The rows come from 5 hidden closed curves, with some noise, and rows from the same curve form a group. Each curve winds through 6 dimensions. The rows are also pushed far along 4 directions, which tell nothing about the answers.
In the rows, 128 means zero.
Some rows, each with its group after it:
[140  99 137 132 108 186 103 118  93 133 166  99 106 136  70 135]	K_127
[ 80 147 160  82 108 138 130 125 138 102 129 151 156 126 201  62]	K_899
[157 114 171 125  85 121 106 111  93 127 136  99 136 153 127 141]	K_127
[120 133 137 116 123  33 148 140 135 143  48 155 147 148 130 153]	K_899
[153 161 100 163 147 187 112 103 126  99 212 113 126  78 146 123]	K_17
[137 165 115 146 158 211 137  92  84 121 223  99 124  79 126 117]	K_407
[116 171 127 123 162  45 177 107 154 125  77 136 147 126 162 129]	K_127
[120 162 105 165 176 166 124 110 155 117 180 118 108  93 154 100]	K_717
[141 139 121 115 123  71 143 144 150 109  85 145 127 112 127 158]	K_17
[130 135  90 151 183 172 144 183 154 119 165 156 112  94 176 103]	K_717
[103 109 126 127 125 148 121 189 141 114 113 164 111 143 151 107]	K_717
[136  66 169 104 105 133 107 122  95 170 104 111 146 172  99 152]	K_407
[130 130 192  87  92  72 101  96 124 131 103 132 151 133 123 117]	K_127
[109 158 186 132 110  75 103  71 111 147 120 120 163 138 147  87]	K_407
[131  57 156 112  92 182 104 178  76 155 137 143 150 175 132 114]	K_127
[133  92 199 101  43  93  98  96  72 128  81  94 138 192  75 152]	K_717
[191  74 117 149 110 180 117 167  80 148 175 107 116 141  82 156]	K_717
[110 157 150 129 128 104 117 101 120 133 134 151 162 118 138  89]	K_17
[ 80 157 105 120 160 138 124 144 160 134 134 188 147  98 170  87]	K_407
[158  86 116 126 111 170 117 161 112 128 155 131 126 151 127 139]	K_17
[191  79 152 145 109 137 133  87  78 145 127  34 109 158  61 205]	K_899
[109 118 150 115  92 158 104 150  85 145 154 164 145 154 122  90]	K_407
[146  90 168 110  88 146  90 131 116 127 140 116 131 145 130 125]	K_899
[ 90 197 154 102 123  55 154  64 143  90  92 130 154 122 169  98]	K_717
[123 170 117 122 167  57 172 107 156 103  68 129 127  93 130 170]	K_127
[144 110 166 132 110 145  80 111 104 158 160 126 151 124 123 117]	K_17
[161 128 138 141 138 160 133 124  82 125 162 101 125  92  99 152]	K_127
[117 159 124 109 152  85 161 149 168 128 121 165 137 125 197  79]	K_17
[118 134 128  89 117  30 167 154 158 107  30 157 127 141 129 156]	K_17
[153 110 154 138  90  97  94  96  87 151 100  96 131 143  57 209]	K_407
[ 77 121 130 101 129 133 113 142 164 126 107 177 148 152 175  83]	K_17
[ 59 167 127  96 137 143 117 156 173 114 145 206 147 106 200  24]	K_127
[129 186 165 116 133  69 152  70 130 112 122  90 122 114 160 113]	K_17
[ 95 159 156 106 138  85 134 102 136 135  95 142 157 104 155 109]	K_899
[161  81 148 129 115 102 124 115 110 155  95  89 128 171  95 178]	K_407
[106 187 105 135 168  85 160 102 187  86 115 133 115 115 183 111]	K_899
[ 86  97  66 131 133 145 152 204 146 127  78 168 104 160 105 147]	K_899
[134 112 143 135 136 147 112 107 120 143 149 114 137 143 133 117]	K_717
[151 129 136 149 135  93 112  64 126 139 105  79 134 127  94 197]	K_17
[118 148 132 105 124  40 161 157 163 119  66 165 126 148 147 114]	K_407
[150 171 168 168 127 108 105  40 111 122 158  60 115 105 105 138]	K_717
[181  90 134 149 104 164 112 157  85 143 168 105 113 139  89 150]	K_717
[ 97 140 149 118 128 154  94 117 116 146 155 151 157 103 144  94]	K_407
[ 88 178 106 147 176  73 147 116 195 110  94 151 113 119 168 103]	K_717
[159  95 168 122 118 105 125  87  83 158 104  79 134 142  61 181]	K_127
[111 156  74 132 172 147 180 142 160 106 125 127 108  93 149 129]	K_899
[180  95 139 147 103 107 122 119  82 152 113  98 132 148  58 186]	K_17
[160 101 137 143 137 156 119 129 116 148 162 105 127 132 130 120]	K_407
[101 176 143  99 130  36 165  79 147 121  68 136 159 124 145 124]	K_717
[130  97 138 117 109  54 138 154 136 168  61 146 132 182  97 136]	K_127
[184 141 190 134  96  90 114  60  80 130 147  64 141 127 116 158]	K_127
[153 158 129 152 147 100 145  94 115 126 121  87 107  87  77 176]	K_127
[103 126 108 137 138 139 131 148 115 139 111 140 129 118 109 145]	K_899
[108 100 174 130 104 163  81 132 107 148 152 134 132 162 129  70]	K_717
[111  73 176  95  86 166  72 163 105 161 135 165 155 152 128  83]	K_407
[ 93 112 110 131 116  87 137 156 137 132  52 146 108 174  90 157]	K_899
[ 98  91 114 135 122 128 108 173 160 138  90 156 105 174 107 121]	K_717
[111 119  65 125 159 171 166 191 141 129 136 170 108 138 123 127]	K_407
[119 175 133 136 142  95 137  91 125 121 125 130 143  93 122 117]	K_17
[144 175 104 155 168 114 156 109 135 121 137 110 106  77 103 151]	K_127
[173  91 111 152 118 214 116 157  72 140 196 113 118 112  69 144]	K_17
[115 185  66 174 183 168 154 115 144  97 176 116  98  75 135 131]	K_899
[ 89 147 183  84  96 182  99 106 104 104 178 140 169 111 208  47]	K_899
[118 170 178 117 118 136 112  45 106 105 158  83 137 106 143 117]	K_407
[133  97 160 115  95  67 121 144  99 159  60 140 149 167 102 157]	K_899

New rows. What belongs after each?
[137 167  76 160 169 147 136 127 157 110 173 155 136  90 158 117]	K_17
[154 136 166 126 122 140 113  99  95 156 187 114 147 112 127  90]	K_127
[126  69 138  92  78 166 110 208 100 132 122 177 133 157 107 106]	K_17
[153 143 134 140 117 145 118 103  86 126 161 105 130 117 104 165]	K_407
[141  86  91 116 125 145 147 202 133 132 118 163 108 159 110 147]	K_407
[111  98 170  93  88 112  89 136 134 150 106 155 154 168 154  99]	K_127
[113 195  98 136 182 117 174  82 146 103 137 109 115  83 133 149]	K_407
[111 151 165 130  99  50 112  74 124 127  77 114 145 164 124 143]	K_407
[151 110 114 157 142 117 122 109 118 155 114 110 133 132  79 180]	K_17
[156 143 160 122 129  89 124  81 117 146 135 104 133 107 101 133]	K_127
[116 149 102 125 161 173 155 125 124 119 162 129 119 106 132 123]	K_407
[ 95 167 113 116 151 111 135 138 183 123 136 177 146 113 209  68]	K_127
[130 168 144 127 152  71 165 102 123 120 104 122 147 108 157 131]	K_127
[169  94  62 147 175 125 169 184 160 152 113 128  96 133 112 188]	K_17
[114 124 126 118 110  92 130 126 135 112  71 121 126 145 127 175]	K_899
[172  87 142 121  96 117 134 138  84 133 100  93 112 138  55 198]	K_17
[154  75  85 129 144 192 132 177 148 123 145 123 102 123 122 163]	K_899
[146 140 105 133 147  69 141 110 173 123  87 116 120 114 125 191]	K_127
[ 92 155 176 109  97  79  94  83 142 118  99 145 157 143 154  98]	K_17
[168  91 138 117 100 102 139 141  94 130  87 100 113 139  60 194]	K_17
[155 126 175 145  92 106 104  99  58 154 130  89 135 130  76 161]	K_899
[121 169 110 125 145  64 168  80 149 102  80 110 129 118 127 162]	K_717
[130 116 117 138 140 192 118 132 104 138 169 127 126  98  93 125]	K_17
[112 151 195 117 116  76  99  56 106 156 107 109 165 117 123 126]	K_407
[113 175 148 133 127  65 128 118 134 126 106 148 135 109 136 111]	K_899
[112 148 134 125 121 181 134 148  88 125 188 147 143 113 164  58]	K_899
[183 112 145 140 105 147 118 100  68 137 161  71 119 129  74 196]	K_407
[158 144 125 138 139  93 160 103 129 114 113  73  94 126 111 176]	K_17
[126 161 144 123 158  90 132  89 152 144 129 122 146 103 168 115]	K_17
[116 165  86 151 189 159 140 111 174 111 168 133 120  94 176 106]	K_717
[108 165 190 128 102 120  84  75 119 116 153 118 144 118 156  69]	K_407
[169  84 133 125  84 125 102 127 105 145 116 107 122 145  55 186]	K_717
[131  76 102 136 124 175 117 173 105 152 128 146 123 139  64 147]	K_17
[120 112 119 111 116 139 131 207 143 138 144 197 133 151 173  60]	K_17
[ 99 170 155 116 108 106 103 110 145 102 137 167 158 128 184  70]	K_17
[114  92 153 111 112 174  95 113 107 150 142 117 133 146  98 121]	K_127
[127 110  82 130 139 162 140 176 148 112 132 153  95 129  97 138]	K_127
[115 124  95 139 161  95 148 137 156 148  82 152 136 136 109 151]	K_17
[124 157 122 120 148  64 156 127 160 144 103 152 131 122 133 107]	K_127
[160 199 130 140 149  71 158  65 131  99 131  92 124  85 138 175]	K_407
[123 164 177 113 114 124 128  74  85 122 158 111 148 122 137 106]	K_407
[136 116  70 145 152 126 153 150 157 117  99 118  81 131  66 191]	K_127
[154 109 150 153 124 134  91  80 115 137 128  69 110 126  82 183]	K_717
[104 133 169  95 126  80 129  96 126 140  88 135 150 140 126 109]	K_127
[107 176 122 117 130 100 137 145 153  98 128 174 147 108 204  89]	K_899
[ 80 123 180 103  79 155  98 121  77 135 133 141 154 148 136  74]	K_899
[111  66 169  81  76 146  74 162 124 159 115 167 148 173 124  97]	K_127
[145 101 113 124 115  99 119 168 146 135  90 157 130 138 106 165]	K_17
[127  91 116 115 140 189 119 160 115 131 146 141 130 116 118 137]	K_127
[107 116  99 115 143 135 140 192 160 152 140 194 136 147 169  66]	K_127
[150  98 165 135  84 134  97 129  66 160 136 111 127 155  67 141]	K_407
[118 107 133 104  99 110 130 171 123 124  89 167 131 143 102 124]	K_17
[127 166  90 172 186 129 141 108 172 115 142 111 101  94 138 137]	K_717
[121 180  81 146 167 104 148 108 167  89 113 122 115  88 157 173]	K_899
[134 131  80 130 164 120 158 170 162 148 136 166 119 120 128 107]	K_127
[147 162 188 111 120  98 110  58 102 143 164 104 152  98 130  93]	K_127
[138 153 147 127 146 162 116  81 105 127 179  98 149  67 155 131]	K_899
[129 155 149 140 143  93 121  68 122 143 122 111 157 113 118 134]	K_17
[119 188 118 153 161  80 144  68 141 121 123 111 141 109 151 137]	K_407
[118 102  61 132 145 182 147 216 175 109 141 173  88 136 140 106]	K_899
[153  85 113 146 131  94 134 158 146 150  87 121 108 164 101 160]	K_407
[101 105  82 107 155 152 157 182 171 117 101 159 100 144 130 128]	K_407
[164 125 143 149  95 167 115 118  67 120 174  81 117 124 103 147]	K_899
[ 84 142 137 109 132  42 129 118 159 145  37 163 149 141 123 150]	K_407
[127 134 100 116 162 161 162 149 131 116 150 136 118  91 140 121]	K_17
[105  93 183 104  76  93  83 121  95 147  73 137 154 170 109 152]	K_899
[ 90 100  95 124 153 135 127 196 166 148 103 196 121 161 134  92]	K_899
[135 100 172 115 111  83 118 120 125 152  97 118 143 167 136 113]	K_407
[ 84 199 101 147 157  85 139 100 179  97 111 150 122 104 165 107]	K_407
[ 96 131 179  84 108 101 107  98 121 135  99 148 165 138 152 115]	K_407
[ 89 154 154 121 121  72 131 104 141 120  85 138 129 155 135  99]	K_899
[124 120 138 110 131 142 133 118 128 119 122 110 113 133 115 139]	K_407
[136  86  74 136 168 205 139 168 132 147 161 133 107 121  92 145]	K_127
[119 117 106 122 121  88 148 171 136 129  73 165 124 141  93 142]	K_17
[115  96  99 110 115 104 138 197 147 125  65 177 116 148  87 153]	K_17
[148 110 154 132  97 154 106 118  73 138 150 111 135 119  73 139]	K_17
[142  97 127 157 109 126 105 117 103 150 115 100 123 167  77 177]	K_407
[131 106 110 136 126 110 117 139 147 124  92 128 114 152 113 175]	K_899
[109 150 177  90 101 149 103 121 117 102 175 162 148 113 166  46]	K_127
[121 163 136 126 133 133 121  91 122 103 142 110 145  88 163 141]	K_899
[123 142 174 132 101 135  93  88 103 138 151 105 143 122 144 112]	K_127
[167 122  99 128 150  94 175 133 130 118  86  91  97 105  80 218]	K_17
[137 134 113 149 148 153 115  86 133 125 151  91 117 109 117 166]	K_17
[153 108 104 137 148 116 152 122 150 119  93  83  86 126  81 201]	K_407
[ 67 165 154 101 131 116 118  91 156 117 121 150 155 130 190  68]	K_127
[139 119 147 127 113 107 109 108 129 149 122 113 137 141 134 140]	K_127
[129  95 104 134 139 204 127 156 108 149 174 132 109 142  89 105]	K_127
[135 103 186 103  73  75  85 128 115 147  85 148 158 157 114 131]	K_17
